The same things were measured in two ways. Each way mixes the same 12 hidden numbers, adds some noise and spreads widely along 6 directions of its own, which tell nothing about the thing.
Some things both ways: the first way, then the second way.
[-2.38 -1.41 -1.25  3.05  3.03  1.48  2.34 -1.23 -0.64  2.09 -1.01 -0.99
 -2.83  0.97 -1.58 -0.95  2.16  0.41  2.20  1.49  3.96  3.63]
[ 0.60 -1.75  2.02  0.51 -1.20 -0.61 -1.87  2.54 -3.65  2.28  3.42  0.14
 -1.63  1.00  3.13 -0.87  0.86  0.70  0.66]

[-0.04 -0.26  0.35 -1.05  0.94  0.25  1.57  0.99  0.30  1.62  1.12  1.06
  0.39 -0.13 -0.90  0.39  0.67  0.54 -0.87  0.86  0.83  0.46]
[ 1.28 -0.24 -1.46 -1.68 -0.35 -1.92 -0.87  1.54 -0.24  0.65  1.04 -1.19
  0.07 -0.86  2.64 -2.56  0.82 -0.10 -1.66]

[-0.44  2.01  1.65  0.44  0.34  1.15  4.21 -1.01 -1.22  0.63  1.60  1.70
 -0.61 -0.30 -0.51  2.13 -0.91  0.95 -1.51  2.59  0.77 -0.33]
[ 0.75 -1.33  0.45 -2.11  1.17 -4.16 -0.10 -3.34 -1.18 -0.65  0.64 -0.64
 -0.60 -0.85  0.01 -2.39  1.17  1.69  0.85]

[ 0.85 -2.02 -2.09 -0.20 -1.15 -0.16 -0.33  1.02  0.23  0.14 -0.31 -1.10
  0.90 -0.30 -2.15 -0.58 -0.12  1.63 -0.24 -1.04 -0.23  0.94]
[ 0.88 -2.35 -0.45 -0.91 -0.02 -0.63 -1.95  0.63  0.71  0.21  1.56  1.08
  0.20 -1.38  1.08  2.01 -0.93 -0.80 -0.37]

[ 0.89 -2.64  1.61 -0.67 -0.63 -1.01  1.51 -0.42  1.15  1.70 -1.26 -2.19
 -0.69 -0.56 -3.41  0.87  1.17 -0.64 -0.07 -1.00 -1.99 -0.63]
[-0.43 -1.32 -2.66  0.03  0.64 -1.95 -1.51 -1.11  0.55 -0.06 -0.42 -1.10
  0.22 -2.54  0.21 -1.42 -1.04  1.10  0.79]

[ 1.04 -2.21 -2.04 -2.14  2.40  0.38  2.43 -1.71  0.14  2.36  1.49 -2.33
 -4.07  1.27 -2.35 -2.37  0.86 -1.03  1.51  1.29  3.13  3.71]
[ 2.18  0.93 -0.38 -1.40  1.51 -1.19 -1.26 -1.95  2.58 -0.79 -2.03  0.64
 -0.93 -2.16  0.28 -1.49  2.00 -0.46 -0.76]

[-1.39 -1.89 -2.34  1.53  2.01  1.44 -1.21  1.36  1.20  3.41 -2.78 -2.07
 -1.46  0.86 -6.30 -1.87  1.06 -0.67  1.00  0.82 -0.15  2.70]
[ 0.14  1.40  0.65 -1.81 -0.62  1.95 -0.93 -2.59  0.79 -0.35  1.70  1.88
 -3.82  0.40  0.49  5.01  0.48  1.24  0.87]

[-3.16 -0.69  0.63  0.23  1.05  2.16  1.54 -1.67  0.88 -0.02 -0.05  0.16
 -0.84  1.01 -1.19  1.44  2.21 -2.83  1.02  0.40  0.08 -0.47]
[-0.69 -0.44  1.62 -0.24 -1.00 -0.19  0.13 -1.25 -1.75  0.77 -1.31  0.04
 -0.40 -0.96  2.52 -1.53  3.70 -1.09  0.65]

[ 1.15 -0.23 -2.58 -1.16 -0.04  0.58 -0.59  3.75 -0.15  0.14 -0.78  2.01
  3.37 -1.81 -0.91  0.31 -1.91  1.60 -0.96 -0.08 -0.36 -1.94]
[ 2.54 -0.93  0.09 -3.04 -0.92  0.45 -2.60  2.37 -0.27  0.83  3.81 -2.43
 -1.09  0.39  1.44  1.37 -0.61  0.27  0.22]

[ 1.40  2.27  1.02 -2.37  2.25  0.98  2.82  2.94  0.74  0.21 -1.27  0.83
  1.02  0.05 -1.42  1.89 -1.85 -0.32 -0.91  1.51 -0.93 -2.58]
[ 0.46 -0.66  1.05  1.49 -1.16  1.09 -0.98  3.24 -1.62  1.74  0.07 -0.04
 -0.19 -0.08  2.34  1.26  0.70 -1.56  0.33]

[ 1.43  0.21  0.50 -2.01  1.66 -0.19  0.43  2.13 -1.68  2.24  1.56  0.82
 -0.64  0.41 -0.57 -1.81 -0.56  0.97 -2.33  1.80  0.44  1.59]
[ 1.26 -0.76 -0.43 -1.44  1.37 -0.64 -2.00 -5.13  0.31 -2.07  0.44 -0.79
 -2.25  0.07 -0.26  0.25  0.66  2.30  1.16]

[-1.84 -3.32 -2.01 -1.03  1.42  1.84  0.30  0.05  1.59  1.78  3.89 -0.51
 -2.95  0.70 -0.55 -1.63  2.87  0.17  0.95  3.31  3.09  2.70]
[-1.98 -0.52  0.63 -0.68 -0.65 -1.07 -0.62 -2.17 -1.65 -0.34  1.52 -0.12
 -1.06 -0.08 -0.23 -0.65  3.13  0.86  0.12]

[-0.79 -1.59 -0.47 -1.29  1.27  0.69  1.31 -1.07  0.01  1.92  0.91 -0.31
 -1.56  1.24 -1.58 -0.18  0.62 -0.56  0.03 -0.10  0.17  2.08]
[-1.78 -0.16  0.03  0.39 -1.46 -1.24  2.54  1.86 -3.15  1.23  0.21 -0.71
  0.49  0.37 -0.54 -1.72  0.51  1.09 -0.38]

[ 2.58  0.98 -1.11 -1.49 -2.22 -2.54  0.03  2.54 -2.35 -0.74  0.19  0.21
  2.91 -2.06  0.32 -0.13 -1.74  1.67 -2.91 -1.36 -2.81 -0.51]
[-1.92  0.20  1.30  1.62 -0.35 -0.87  2.09 -1.26 -1.57  0.78 -2.19  2.77
 -1.59  0.09 -0.40  0.88  2.16  0.15  1.12]

[-1.50 -2.00 -1.79  0.57 -0.64 -0.21  0.41 -2.80  0.89  1.06  0.05 -0.76
 -0.15 -0.38 -1.67 -0.13  2.51  0.78  0.99 -1.60  0.74  1.64]
[-1.54 -3.70 -1.38 -0.60  0.75 -1.46 -0.89  0.50  0.68  0.16 -0.07  1.07
  1.38 -3.10  1.03 -1.60 -1.07 -0.66 -0.71]

[ 1.20 -0.05  0.18 -2.35 -0.60  1.65 -0.47  2.65 -0.55 -1.61  1.37  0.98
  2.86  0.54  0.65  0.85 -0.41  1.31 -2.47  0.44 -0.38  0.24]
[-2.44  0.93  1.35  3.06 -1.05 -0.76  2.19  0.52 -1.82  2.03 -2.61  3.24
 -0.11  0.55 -3.99 -0.12  1.68  0.71  0.47]

[-1.17 -0.61  0.88 -0.78 -0.24  0.13  0.52  0.15 -0.51  0.80  2.07  0.52
  0.48  0.08  0.17 -0.05  0.48  1.03 -1.29  0.28 -1.50  1.29]
[ 1.57  1.93 -1.66 -1.86 -0.77 -2.21  0.46 -1.76  2.11 -2.07  0.30  0.15
 -0.97 -0.22 -0.96 -1.25  0.25  2.40 -0.58]

[-0.88 -0.75 -1.01 -0.63 -0.62 -2.61  1.14 -2.22 -0.95  2.12 -0.45 -0.45
 -1.78 -0.78 -2.09 -0.23 -0.62 -1.01  0.95 -3.49 -1.77  0.11]
[-2.05  0.13  0.36  0.44  0.11  0.69  1.43 -2.52 -1.10 -0.20 -1.00  1.82
 -1.35 -1.24 -0.78 -2.08  1.07  0.82  2.17]

[ 3.50  1.33 -4.33 -1.96  0.30 -0.28  1.84  1.52 -0.83 -0.43 -1.15 -0.83
  2.75 -1.67 -0.97 -2.36 -2.70  1.79  0.48  0.38  1.26  0.26]
[-1.10  1.66  0.31  1.07  0.95 -0.75  0.24 -2.27 -1.14  0.71 -2.01 -0.59
 -1.70  1.41 -2.67 -0.24  2.91  1.55  1.64]

[-2.76  0.50 -0.76 -0.12  2.06  4.81  0.39 -1.53  0.79  1.73 -1.29  0.52
  1.77 -0.34 -3.73  0.63  2.70 -0.98 -0.16  3.31  2.28  0.99]
[ 1.67 -1.94 -2.20 -2.70 -0.44 -0.07 -0.86  0.25  2.70 -0.73  0.56  0.40
 -1.70 -3.19 -5.32  1.28 -1.59  1.65 -1.00]

[-0.48 -0.44  2.42 -1.84 -1.02 -0.87  4.60 -2.27  0.79  0.39  3.01  1.05
  0.74 -0.87  0.84  2.48 -0.51 -0.16 -0.77 -0.35 -2.24 -1.80]
[ 0.45 -1.44 -1.81 -2.31 -1.29 -2.86 -0.12  2.59  0.82  0.05  0.40 -1.02
  1.67 -1.17  1.18 -0.19 -1.99 -0.47 -1.25]

[-2.22 -1.71 -0.78  1.69  1.67  3.81 -0.08  1.53  0.87 -1.64 -1.76 -0.21
  0.63  2.63 -0.86  1.08  1.97 -0.65 -0.73  2.62  0.44  1.10]
[-1.18 -0.27  1.23  1.54 -1.84 -2.23  1.00  3.66 -3.32  2.33  0.36 -1.02
  0.46  1.54  2.46 -0.23  1.79 -0.29  0.62]

[-1.42  1.19  3.77 -0.75 -0.20 -1.22  2.81 -2.04 -1.43  0.67  3.14  2.49
  1.47 -1.15  3.20  1.09  2.25 -0.39 -1.50 -0.71 -0.13 -0.65]
[ 0.12 -1.68  1.80 -0.24 -1.05  1.90 -0.74 -1.39 -1.59  1.23  0.67  2.10
 -1.39  0.25  1.23  2.70  1.30 -0.02 -0.46]

[ 2.11 -2.87  0.45 -1.84  1.39 -2.12  4.54 -1.75 -1.43  1.85  2.86 -1.88
 -3.98  0.37  0.98 -0.63  1.09 -0.94 -0.55  0.48  1.31  2.79]
[ 0.55 -1.19  1.39  0.65 -1.41 -0.68  0.52  5.62 -0.93  2.62  0.35  1.62
 -0.10 -0.24  1.16  2.68 -0.92 -1.15 -0.95]

[ 0.27  1.20 -1.34 -0.37 -0.10 -0.80  2.80 -1.52  0.78  1.73  0.42 -0.65
 -0.23 -1.74 -1.83 -0.10 -0.42  3.09  1.41 -0.87  0.34  1.68]
[ 0.38  0.62 -0.50 -0.61  0.47 -1.90  0.57 -0.14  0.56 -0.33  0.28  1.57
  0.34 -1.79  1.57 -2.00  0.70  0.21 -1.78]

[ 1.96  0.88  2.03 -2.02 -0.08 -2.18  3.50 -0.51  0.29  0.74  2.94  0.67
 -2.02  0.16  0.40  0.79 -0.15 -0.42 -1.05 -0.38 -0.33 -0.68]
[ 0.63 -0.55 -0.30  0.02  0.35 -0.20  0.00  2.71 -0.29  1.17  1.98  1.01
  0.27  0.66 -1.86  1.03 -0.63  0.22 -0.95]

[-0.73 -1.79 -0.14  0.07 -0.24 -0.36  2.32  0.22  0.10 -0.27  0.14 -0.41
 -0.02  0.84 -0.44  0.87 -0.36  0.44  0.27 -0.53 -0.56  0.00]
[ 1.01  2.16 -0.44 -0.23 -0.59 -1.92 -0.93 -1.50  0.82  0.02  0.01  0.43
 -0.15  0.29  1.88 -1.29  1.05  0.79  1.38]

[ 0.26 -0.96 -2.12 -1.34  0.94  0.32  0.17  0.83 -1.61  0.19  0.05 -0.73
  0.03  0.79 -0.64 -2.03 -1.06  1.22 -0.15 -0.05  0.44  2.50]
[ 3.33 -0.31  0.50 -1.24 -0.79 -0.80 -1.05  0.95  0.20 -0.42 -0.27 -0.07
 -0.79 -0.70  4.48 -0.08  1.33 -1.82 -0.85]

[ 0.71  0.46 -1.24 -0.77 -0.30  0.33  1.67  0.59  0.98  0.17  1.04 -0.63
  0.26 -1.42 -1.20 -0.32  0.74  0.09  0.09  1.58  0.41 -0.11]
[ 0.47  0.01 -0.77 -1.34  0.12 -1.00 -0.71 -0.72  1.26 -0.55  1.35 -0.10
 -1.16 -0.31 -3.31  1.17  1.13  1.53 -0.16]

[ 0.40  2.16 -1.61 -0.74  0.97  1.48  4.87 -0.28  1.77  0.08 -0.69  0.72
  2.38 -1.04 -1.70  2.12 -2.03  1.88  1.35  0.93  1.20 -1.32]
[ 0.56  0.34  1.12 -0.63 -1.20 -0.20 -0.54  1.87 -1.58  2.26  1.43  0.20
  0.77  0.18  2.75  1.43  1.01 -1.44 -0.85]

Other things, the second way, with their names:
J_156: [-0.95 -0.61  1.65  0.24 -1.25 -1.34  1.77  2.31 -3.03  1.95 -0.24  1.21
 -0.37 -0.05  1.88 -0.67  1.85 -0.99 -0.82]
J_99: [ 0.76 -0.67  0.87  0.15  0.11 -1.66 -0.07 -1.20 -0.08 -0.25 -0.66  0.61
  0.28 -0.05 -0.67  0.73  1.18  0.30  0.64]
J_135: [ 3.26 -3.46 -0.74 -2.47  0.34 -1.00 -2.64  2.35  0.90 -0.76  2.55 -2.36
 -0.94 -1.66 -1.90  0.62 -1.77  0.99 -0.24]
J_720: [-2.66 -4.23  1.47 -2.18  0.96 -1.37  0.09 -2.83 -0.64 -1.28 -0.32 -0.36
  0.87 -1.44  1.66  0.94 -1.01  0.87  0.04]
J_907: [ 0.21 -0.55 -1.00  0.83  0.37  0.80  1.41  3.65 -1.48  1.23  1.83  0.73
  1.21 -0.76  1.48  3.27 -2.81 -1.73 -0.35]
J_555: [-1.87  3.95  1.31  1.92 -0.90 -2.28  2.26 -2.12 -0.74  0.94 -0.33  2.24
  0.97  2.12 -1.17 -0.46  2.09  2.54  1.32]
J_327: [-2.00 -1.56  2.39  1.67  0.18  0.52  0.13 -0.25 -1.44  1.53 -1.96  2.23
 -0.25 -0.20  0.08  0.50 -0.20  0.44  1.33]
J_978: [-0.73  1.28  2.33  1.71 -1.63 -2.44  0.90  2.15 -0.81  0.35  0.03  1.73
 -2.48  1.43 -0.99  0.41  1.15  2.37  1.29]
J_846: [ 1.63  0.33 -0.87 -0.90 -1.78 -2.02  1.06  5.19 -0.08  2.05  1.86  2.26
 -1.86 -0.64 -0.23  2.56 -1.68 -0.29 -0.79]
J_660: [ 0.34  1.07  0.05 -0.16 -1.01  1.13 -0.24  1.40  0.01  1.07  1.82  1.15
 -0.88  0.17 -1.06  2.20 -0.86  0.40  1.18]
J_14: [-2.35 -0.43  1.05  0.86 -0.87 -0.63 -0.72 -2.83 -2.04  0.32 -0.69  1.14
 -0.95  1.64  0.83  0.26  1.94  0.61  1.69]
J_920: [-1.15 -5.67  0.34  0.29 -2.15 -2.29 -0.23  2.68 -2.61  0.20 -0.49 -2.13
  1.34 -1.94  2.50 -0.74  0.39 -0.48 -0.62]
J_80: [ 0.61 -3.41  0.99  1.00 -0.21 -2.22 -0.75  1.94 -1.23  0.67 -0.04  0.50
  0.45 -1.38  0.92 -1.31 -0.79  0.65 -0.25]
J_209: [-1.85  0.37  0.35 -0.76 -1.29 -1.80  2.07  0.42 -2.88  0.55 -0.14 -0.74
 -0.29 -0.10  2.21 -0.11  0.82 -0.17  0.06]
J_847: [ 1.78 -1.06 -0.49 -1.22  2.40 -0.95 -1.71 -3.21  0.25  0.14 -1.15  1.13
 -0.86 -1.18  1.49 -1.43  2.22 -1.44 -0.24]
J_378: [ 0.98  0.33 -0.63 -2.02 -0.32 -1.37  0.12  2.72  0.24  0.62 -0.03 -0.67
  0.14 -0.95  1.37 -2.30  0.31 -1.00 -1.10]
J_458: [-2.64 -1.26  0.10  1.93 -0.38 -1.39  0.39 -0.59 -2.86  1.13  0.54  1.43
  0.95  0.92 -1.37 -1.43  0.84  0.90  0.23]
J_988: [-0.64 -1.37 -0.62 -1.80  1.46 -2.82 -0.76  0.30  0.10 -0.32  0.48 -1.26
  0.65 -0.79  3.14 -3.05  1.26 -0.47 -0.88]
J_362: [ 3.03  0.69  0.52 -1.45 -0.87 -0.95 -1.08  1.73  0.95  0.78 -0.74 -1.03
 -0.66 -0.37  1.46 -1.43  1.75 -0.03 -0.74]
J_221: [-0.47 -2.54  0.07  0.03  1.70 -0.95 -2.54 -2.58  2.23 -0.58 -2.51  2.10
 -0.41 -1.80 -0.62  1.26 -0.62  0.14  0.16]
J_940: [ 2.14 -0.92  2.30 -0.15 -2.42 -1.07  1.35  1.25 -1.29 -1.14  1.57 -1.47
  1.34 -0.19  2.22  0.82  1.11  0.57  0.24]
J_385: [ 0.71 -1.38  0.18 -2.46 -0.31  0.57 -1.85 -0.60  0.64  1.00  2.24  1.40
  0.02 -0.79  2.34  1.93 -0.72 -0.73  0.09]
J_212: [-0.41 -0.55  0.78  0.78 -0.64 -0.65  1.58  0.65 -4.24  1.08  2.55  0.89
 -1.15  0.69 -0.34 -1.50  0.21  1.45  0.26]
J_909: [-1.33 -1.41  2.07 -0.20 -0.06  0.00 -1.49 -1.66 -1.68  0.92 -0.31 -0.38
 -0.41  0.84  0.50  0.44  0.22  1.13  1.58]
J_562: [-2.51 -2.10 -0.04  0.22  0.33 -1.84  1.60  2.70 -2.70  0.97  0.55 -1.25
  1.33 -0.50  1.12 -2.54  0.26 -0.21 -0.16]
J_195: [-1.57  0.47  3.10 -0.03 -1.58  0.72  0.03 -1.77 -0.34  0.33 -0.74  2.12
 -0.83  1.70  1.16  3.43 -0.27  1.38  1.42]
J_90: [ 1.08  0.62 -0.85  1.41  0.88  0.00 -0.49  1.80  1.18  0.29  0.69  1.52
  0.16 -1.43  0.84 -0.38 -0.18 -0.21 -0.22]
J_643: [-1.55 -2.59 -0.53 -0.38  1.39 -2.77 -1.47 -1.98 -0.19 -0.91 -0.06 -0.56
  0.14  0.94 -0.91  0.19 -1.01  1.67  1.17]
J_134: [ 3.63 -0.91 -1.59 -3.10 -0.36 -0.20 -0.42 -0.75  1.83 -2.79  3.07 -3.09
 -1.46 -1.80  0.03  3.52 -1.33  2.28 -0.41]
J_127: [ 2.01  0.98  0.75 -0.39 -0.22 -0.84 -0.49  2.54  1.46  1.11 -1.35  1.79
 -0.78 -0.89  1.41 -0.26  0.28 -0.74 -1.12]
J_888: [-2.00  1.16  1.27  1.79 -0.87 -0.76  1.23 -0.26  0.26  0.76 -2.62  3.21
 -0.71 -1.15 -1.09 -0.53 -0.80  1.76  1.01]
J_391: [ 0.53 -1.03 -0.04 -1.13 -0.95 -0.34 -0.74  0.28 -1.30 -0.17  1.58 -1.99
 -0.15 -0.24  0.99 -1.03  0.60  0.80  0.36]
J_104: [-1.32  1.92  0.84  1.59 -1.73 -0.39  3.10  1.14 -3.14  2.06 -0.01  0.23
  0.00  0.94 -0.40  0.81  1.84  0.90  0.27]
J_20: [-1.67 -1.88  0.81 -0.66 -0.96 -1.61 -0.53  1.79 -0.61  0.44  0.72 -0.37
  0.64  1.37 -0.17  1.45  0.08 -0.11  0.31]
J_740: [-0.05 -1.73  1.20  0.68 -1.37 -0.31  0.93  1.43 -3.63  0.87  2.91 -1.47
  0.44  0.83  0.16  0.84  0.34  1.40  0.42]
J_214: [-0.45 -2.09  1.91  0.39 -0.10 -0.99  2.44  0.18 -4.26  1.20  0.84  0.53
 -0.26 -0.25  0.69  1.87  0.89 -0.35  0.17]

Some of these things the first way, each followed by its name:
[ 0.65 -0.74  0.38 -1.79  0.24 -0.27  2.29 -2.88  1.89  0.73 -0.66 -0.75
 -1.46  1.40 -2.70  0.52 -1.21  0.94  0.35 -1.39 -1.65  0.08]	J_907
[ 0.43 -0.38  2.54  0.00 -1.81 -0.71  2.15  1.22  0.52 -1.86  2.15  0.96
  0.95  0.65  1.58  3.29  0.28  1.12 -2.17 -0.76 -2.39 -1.05]	J_555
[ 1.13 -0.26  2.87 -1.51 -1.80 -2.13  0.33  0.28 -0.40  0.43  0.34 -0.80
  0.56 -3.05  0.03  0.55  1.41  0.06 -2.59 -0.89 -5.09 -1.51]	J_134
[ 0.41 -1.03 -0.83 -1.76  0.14  1.87  0.06  0.95 -1.24 -1.82  2.29  1.25
  1.26  1.65  2.09 -0.20  0.33  1.61 -2.58  2.35  1.19  1.50]	J_99
[-0.18  0.21 -1.11 -1.31  0.97  0.31  1.59 -0.72  0.56  0.66  1.28  1.58
 -0.55  0.04  0.10  0.81  0.22  0.83 -0.54  0.73  0.19  0.12]	J_562
[-2.11 -1.31 -0.44 -0.10  1.47  1.50  0.86  0.32  0.16  0.66  0.95  0.70
 -0.14  2.11 -0.60 -0.77  0.30 -0.29  0.03  1.46  0.92  1.45]	J_14
[-2.18 -0.92  1.28  0.47 -0.90  0.35  1.06 -1.59 -0.78 -1.12 -0.06 -1.08
  1.85 -1.52  1.35  0.76  2.86 -0.75 -0.75 -0.43 -1.93  0.25]	J_920
[ 3.94 -2.02 -4.39 -2.68 -0.32 -1.35  0.25  2.25 -0.98  0.52 -0.37 -2.14
  1.45 -0.80 -1.12 -1.67 -1.72  2.55 -1.09 -1.06  0.27  2.49]	J_104
[ 1.46 -1.25  1.99  0.01 -1.12 -2.24  4.07  0.07 -1.07  1.96  0.80 -1.70
 -1.97 -1.14 -2.39  1.45 -0.55 -0.88 -1.38  0.17 -1.92 -0.40]	J_846
[ 2.85  0.45 -2.71 -1.17  0.84 -1.39  2.07  1.69 -1.05  1.42  0.19 -0.52
 -0.57  0.45 -1.60 -1.83 -2.41  1.63 -1.05  0.86  0.56  1.92]	J_643
[-0.05 -1.99 -0.88 -0.70  1.26  1.94 -1.65  2.29 -0.38  0.50 -0.56  0.70
  0.77  1.29 -1.69 -0.07 -0.39  0.07 -1.01 -0.14  0.08  1.07]	J_909
[-2.83  2.49 -0.81  1.22  3.64  4.95  0.95 -0.84  2.52 -0.18 -3.07  1.19
  0.87  2.36 -2.40  1.64  2.05  1.80  0.52  3.30  2.32  1.05]	J_90
[-0.38 -1.84 -2.44  0.58 -0.42 -0.78  0.89 -0.06  0.12  1.59 -1.10 -0.27
  0.01  0.27 -3.11  0.25 -0.28 -0.15  0.38 -1.87  0.47  0.91]	J_385
[ 1.96 -1.12 -4.22 -2.78  1.65 -0.54  1.61  0.94 -0.34  2.18  0.66 -0.37
 -1.19 -0.17 -2.59 -1.32 -2.65  0.58  0.55  0.02  1.54  1.69]	J_378
[-0.94 -0.22 -1.95  0.06  0.45  3.16 -0.40 -1.49 -1.08 -0.83 -0.24  0.67
  1.63  1.27 -0.63 -0.72  0.11  2.61 -1.33  1.68  1.42  3.01]	J_214
[ 0.34 -4.95 -3.62 -1.78 -0.44 -0.87 -0.55 -0.09 -0.24 -0.63  3.96 -0.33
 -0.89  1.20  2.35 -2.58  0.82  0.67 -0.31  0.14  1.10  2.77]	J_20
[ 0.67  0.33  0.73 -1.26 -0.02 -0.31 -0.62  2.09 -0.24  1.68  0.71  1.40
 -0.21 -0.23 -1.87  1.34 -0.56 -0.11 -3.11 -0.67 -3.24  0.34]	J_720
[-1.14 -0.10 -0.54 -0.48  0.99 -0.08  2.94 -1.69  0.37  1.03 -0.03 -0.27
 -0.52 -0.79 -0.84  0.08  0.15 -0.51  1.46 -0.41  0.09 -0.08]	J_391
